The first 8 rows are patterns. Each new row is the sum of 2 different patterns, raised or lowered, with some noise. Before adding, each is slid sideways (what falls off one end comes back at the other) and multiplied by a number that may be negative. Names go in the order of the patterns.
In the rows, 128 means zero.
Some rows, each with the names of its patterns after it:
[102 151 140 125 125 147  99 155 155 111 113 127 136 111 161 118 114 154
 113 138 119 141 155 131  95 131 118 145 141 157]
bet
[120 149 116 110 156 135 110 138 100 112  97  99 160 113  95 111 105 130
 108 142 141 141 132 113  99  94 104 145 139 143]
beri
[143 102 104 143 138 116 115 151 108 154 102 106 135 111 134 117 143 109
  99  98 124 113 157 124 137 149 115 157 106 130]
vedet
[145 103 114  99 102 156 162 105 143 133 148 158 112 155 162 115 107 154
 153 162 127 124 144 132 119 109 155 157 125 124]
maf
[137 109 153 120 160 115  98 126 142 137 124 102 103 109 136 121  97  98
 104 135 122 121 113 149 144 123 157 105 100 127]
rafo
[154 106 120  97 129 103 162 137 160 162 124 100 108 128 124 149 149 125
 145 130 157 102 144 128 140 127 112 114 125 103]
Taka
[124 156 153 119 110 151  99 152  95 132 110 116 147 125  96 138 125 113
 112 125 101 116 140 132 133 116 139 109 145 138]
pizar
[143  99 133 110 141 142 126 146 101 117 127  95 103 134 133 116 106 151
 131 110 153  95 113 130 150  95 151  95 119 154]
Vison

New rows, each followed by the names of its patterns:
[144 136 151 119 147  71 128 107 106 124  78 122 111  83 152 116  95  82
 124 106 123 137 117 161 128  88 112 110 120 117]
vedet Taka
[162 108  93 106  98 175 128 125  96 129 145 113 144 159 123 157 139  92
  91 110 154 130 171 120 142 141 106 167 134 126]
bet beri
[158 121 122  89  70 113 102 125 120  62  82 105 107 126  93 107 111  88
 116 127 108 144 120 122 122  77  74 105 128 113]
beri rafo
[180 159 171 154 189 164 162 121 197 193 176 169 149 177 148 164 165 200
 181 167 130 171 130 129 145 114 195 180 128 189]
vedet maf
[ 75  98 112  86  84  97 130 111 112 107 144 105  99  81 124 114  80 121
 120 116 158  66  73 104  98  84 123  91 154 116]
maf Taka
[110 135 126 129  78 154 127 129 138 111  77 112 109  62 140 115 129 140
 134  77 104 105 115 128  93 155  84 110 107  92]
Taka Vison
[133 141  83 162 121 131 145 100 122 139 102 141 144 114 135  98 138 113
 151 135 136 125 126 121 168  86 102 155 121 156]
bet Vison
[172 129 186 129 158 120 115 127 145 129 110 162 145 123 176 159 106 119
 133 150 103 163  93 140 149  98 118 134 155  97]
vedet pizar
[158 129 127 176 159 195 164 185 150 120 152 160 171 144 161 162 122 153
 152 129 153 182 187 149 146 117 153 172 122 170]
beri vedet
[149  86 121 153 115 116 131 148 104 137 158 111 178 135 104 119 140 108
 144 110 120  90  94 147 117 122 138 135 131 105]
vedet pizar
[ 68  75  93 104  58 137  82 112 102  68 101  67  69  80  98 118  77 125
 111 134  76  98  73  79  76  97  92 107  69 139]
beri Taka
[133 165 128 167 105 147 132 130 126 147 172 149 115 140 140 133 137  84
 147 103 131 147 148  87 119 106 118 107 160 105]
vedet pizar
[156 116 182 148 124 150 195 162 135 154 174 100 151  94 144 193 172 140
 155 161 153 190 156 199 183 147  99 175 163 161]
vedet maf
[108 146  87 110 111 126  79  58 102 130  89 133 121  91 114  66 110 112
 141  98  97  87 140 145  79 119 162  75 113 105]
vedet maf
[ 93 125 109  67 121 114 128 135  89 113  78 139  76 114 137 137  96 146
  60  89 114 103 121  76 141  78 104 142 107 107]
bet vedet
[ 73  75 104 121  79 147 140 120 134  98  71 155 109 129 115  60 139 112
  90 141 133 103  77  69 104 113 108 127 146 149]
beri maf
[159 154 179 145 131 131 104 162 147 152 136 163 132 164 167  99 138 160
 142 150 118 117 139 105 178 130 133 140 158 115]
Taka Vison
[154 168  83 142 172 102 130 161 174 182  92 133 168 145 135 104 167 138
 109 110 136 114 138 127 123 136 147  91 144 110]
beri maf
[165 105 126 145 153 110 104 124 133  87 161  88 140 120 120 121 146 142
 137 167 147 129 114 138  98 144 135 105 149 104]
vedet Taka
[128 113 124 106 104  95 102 113 115  97 121  89 124 105  62 100  56 121
  77  91 133  98  75  99 100 128  86 137  91  97]
beri vedet
[168 203 157 202 207 127 155 201 192 202 156 171 161 154 142 143 191 202
 182 175 162 134 138 143 125 190 199 121 167 176]
beri maf
[124 117 107 114 153 128 131  95 169  81 119  84 135 110 102 114  95  71
 136 111  79  79  97  99 103 125 111 141 121 125]
rafo pizar
[126 116 118 102  78 123 116 157 119 121 111 134  92  82 127 100 103 101
 110 105 161 107  96  95 151  63 155  91 104 111]
vedet Vison
[156 149 140 132 124 123 124 131 148 135 102 163 113 109  80 126 129 180
 110 118 116 163 148 123 137 144 113  91 169 154]
maf Vison
[120  90 147  68 104  78 117  46  99  73 113 140 116  75  90  68 117 103
  98  97  94  77  99  60  78 118 115  91  99 105]
Taka Vison
[140  93  72  96 103 112 129  99 112 115 104  87 127  93 133 119  91 157
  77  66 126 140  81 124  84 148 107  78 113 138]
maf rafo
[133 156 143 121 144 158 176 159 120 165 187 139 144 146 165 124 155 146
 164 178 148 149 182 123 133 121 133 141 137 136]
beri maf
[ 85 143 109  98 104 122  89  96  56  86 110  62 119 133 115  72  97  79
 111  59 132 139 124 105  72  80 144 115 116  78]
maf rafo
[100  90 169 136 134  88  82 142 124 126 122 158 137  82  80 135 124 144
 156 156 183 149 134  81 158 133 107  94 120 161]
vedet maf
[118 156 159 112 126 106 113 127 126 153 160 110 128 135 129 173 130 108
 146 106 107  88 121 172 111  97 125  90 119  89]
beri maf
[ 53 103  90  77 118 104  44  96  96  79  97 102 119  98  78  85 106  70
  89  98  97  85 117  97  79  88 126  89 112  83]
bet beri
[106  76 148 136 157 127  72 129 132 110 106 124 142  90  89 106  78 103
 103 109 145 117  75 103 113 101 136 104 102 125]
beri maf
[ 66  68 113 105 102 137  82 159 118 115 111  93 124 114  90 118  96 143
 117 126  96 115  79 122 120  72 107 109  88 119]
pizar Vison
[185 123 131 154 155 133 118 131 120 116 175 133 143 111 156 110 189 160
 167 195 161 117 115 165 119 183 134 146 144 137]
Taka pizar
[159 102  98  99 121 157 132 134  91 142 150 137 133 128  99 167 165 123
 102 123 132 116 130  99 112 119 124 150 113 123]
bet rafo
[ 90 107 109 102 120 150 108 149 132 115 127 142 141 118  97 153 103 175
 131 137  73 143  71 121 130 119 120 145 119 120]
Taka Vison
[105  81 111 122 104  97 122 141  91 120 131  83 120 105  78 116 157  63
 142  84 130 119  82 148 136  69  99 129 115 124]
maf pizar
[101 159  78 104 126 143  87 154  97  96 130 121  99 109 114 110 116 115
 104  71 111 126  68 117  98 144 101 109 141  98]
pizar Vison
[162 133 180 128 140 158 143 162 134 177 191 142 102 165 116 180 135 176
 109 159 171 140 121 170 116 162 160 127 112 138]
bet pizar
[157  93  81  97 153 111 107 100 100  88 150  94  71 107 110 127 109 125
  83 148 146  95 159  92 101 110 108  99 168 111]
bet rafo
[193 129 175 205 159 133 151 177 152 174 164 126 205 162 165 163 167 195
 153 139 186 172 180 184 167 137 177 158 166 135]
bet vedet
[133  88  97 107 122 121 154 144 145 160  86 108 156 110 147 129  91 127
 120  71 159 119 105  89  84 143 130  86 131 134]
maf pizar
[139 145 152 173 126 149 146 148 100 162 152 136 160 110 152 137 131 172
 109 136 135 136 121 183 161 172 190 145 107 121]
Taka pizar
[109 110  74 101 105 132  78  97 100 109  82  96  95 128 132 108  61 127
 119  89 123 131 106 148 104  67 111  93 108  76]
bet maf
[141 141 123 167 132 103 132 108 135 142 140 125 136 136 106 127 131 123
 163 179 136 111 107 124 113 159 134 130 152 126]
bet Taka
[107 113  55 111  87  82  72 132 106 125  92  76  77  59 101 120 108 136
 111 109  86  93 139  86  83 120  58 111  85  76]
beri Vison
[186 141 136 161 157 135 159 145 165 164 157 156 154 160 111 156 125 161
 126 140 181 166 106 146 156 144 128 170 140 165]
maf pizar
[111 121 136  99 151 131 105  93 154  78  97  95  99 130 171  78 111 137
 149 146  98 156 123 115 111 122 152 141 124 105]
bet maf
[101  76 117 113 105 121  92  59  91 111  61 106  99 143  70  92  83 138
 106 109  85  62  85 133  87  72  84  88 109 114]
rafo pizar
[ 54 103  80 124  84  84 110 109 116  86  85  95  56  96  93  94  90  89
 100 102  96  59  92 111  84  96 100  84  89  84]
bet vedet
[111  91 113 115 100 154 153 101  86  87  91  77 162 114 115 133 120 113
  89 153 149 102  92  91  90 102 102 175  76 108]
bet beri
[109 103 172 139  99 141  89 136 139 159  97 184 125 130 195 137  89 146
 132 139 181 133 189 106 105 142 123 128 145 123]
rafo Vison
[ 88 110 112  82 143  81  64 110 107 106  82 126  53  99 112  53  91  94
 117  67  92  76 151  89 118  91  70  71 143  68]
bet pizar
[110 158 162 128 190 159 166 123 140 124 179 129 146 113 116 145 151 119
 129 119 116 141 138 120 126 175 164 145 164 135]
rafo pizar
[139 120 125 112 152 108 122 142 150  93 168 121 140 162 124 140 186 101
  95 170 167 163 127 145 119 146 140  97 170 148]
bet maf
[159 124 172 148 130 153 148 193 143 133 185 178 137 171 175 196 157 131
 143 153 171 164 139 114 195 115 155 173 150 122]
maf Vison
[165 160 167 111 121 148 150 144 162 178 121 135 102 105 175 166 122 140
 170 153 175 123 173 191 143 126 190 150 194 150]
maf Taka
[130 140 112  94 134 153 133  96 133 142 142  86 153 139 165 153 152  84
 127 125 149 143 170  99 183 152 103 149 142 129]
bet beri
[142 140 134 173  87 100 144 116 137 166 121 139 145  81 154 149 116 113
 128 102 126 124 112 103  88 130 145 125 149 134]
rafo Vison
[116  86 138 133 146  95 118  97  80  89 140  97 145 126 116  89  94 143
 104 121 113  76 118  72  93 133 108 104  99  66]
bet beri
[159  79 165 128 107 132 138 114 117 142 128 125 148 127 117 112 138 128
 112 105 134 110 127 155 156  93 165 113 114 125]
bet Vison
[122 137 113  78 109 140 114  98  78  98  58 145 108  97 103 124  71 137
  59  94 143 119  96  92 124  99 133 133  77 125]
bet rafo
[134  59  96 154 122 105 123  90  74  92 112  66 138  97 125 147 100  65
  94  91  96 126 118  93  71 107  91  97  94 137]
beri Vison
[190 164 128 136 145 141 166 150 128 113 159 103 160 172 201 163 178 104
 168 150 168 186 155 153 200 146 183 145 184 156]
Taka pizar
[144  98 115 140 109 164 119 122 147 102 123 117 144 111 122 140  93 135
  99  84 149  91 121  89 137  87 122 103 144 136]
vedet Taka
[166 123 131 174 105  75 153  82 103  74  68 169  83  59 118 119 102  81
 105 137 139 113 105 104 108  74 113 136 141  99]
beri maf
[ 54 119  91  97 100  85  66 110  84  74  91  91  85 100 110  68  98 128
  91 108 114  91  72  78 104 114 115 104 110  81]
bet rafo
[ 97  74  36 106  95  67  74  99  82  62  84 102 102  69 126  87 134 126
  70  96 138  75  73 104  44 131  40  74  87  99]
maf pizar
[110 124 129  84 126 138 135 144  65 112 128 108 105 102 107 151  97 113
 109 162 105 126  86 145  93  96  85  99 144 121]
maf Taka
[133 157 121 122 107 137 131 107  84 110 105 176 132 143 145 149 184 114
 171 134  90 119 164 132 152 120 193 111 138 114]
vedet rafo
[119 119 149 156 129  88 149 141 114 147 154 132 170 128  90 137 117 132
 103 130 134  97 122 128 153 104 121 123 133 109]
bet maf
[137 147 147 123 125 164 114 124 142 159 126 113  95 109 129 131 117 143
 149 103 102 138  88 107  75 118 133 149  92 134]
maf Taka
[165 138 150 143 203 116 146 144 136 163 204 164 168 220 130 160 147 134
 139 205 173 172 161 145 187 115 197 168 171 188]
Taka Vison
[106 134 118 166 136 133 106 103 132 142 132 162 169 176 166 170 155 105
 153 172 110 157 157 190 127 112 169 149 182 126]
vedet rafo
[122 109 133  96 149 120 155 138 107 124 119  96 124 158 111 141 113 117
  90 140 150 105 105 108 108  81  83 154  84  84]
beri pizar
[141 153  85 157 105  87 108 136  67 158 129 122  87  85 119 106 151  99
  78 115  82 129  97  99 114  96  87 110  96 116]
bet rafo
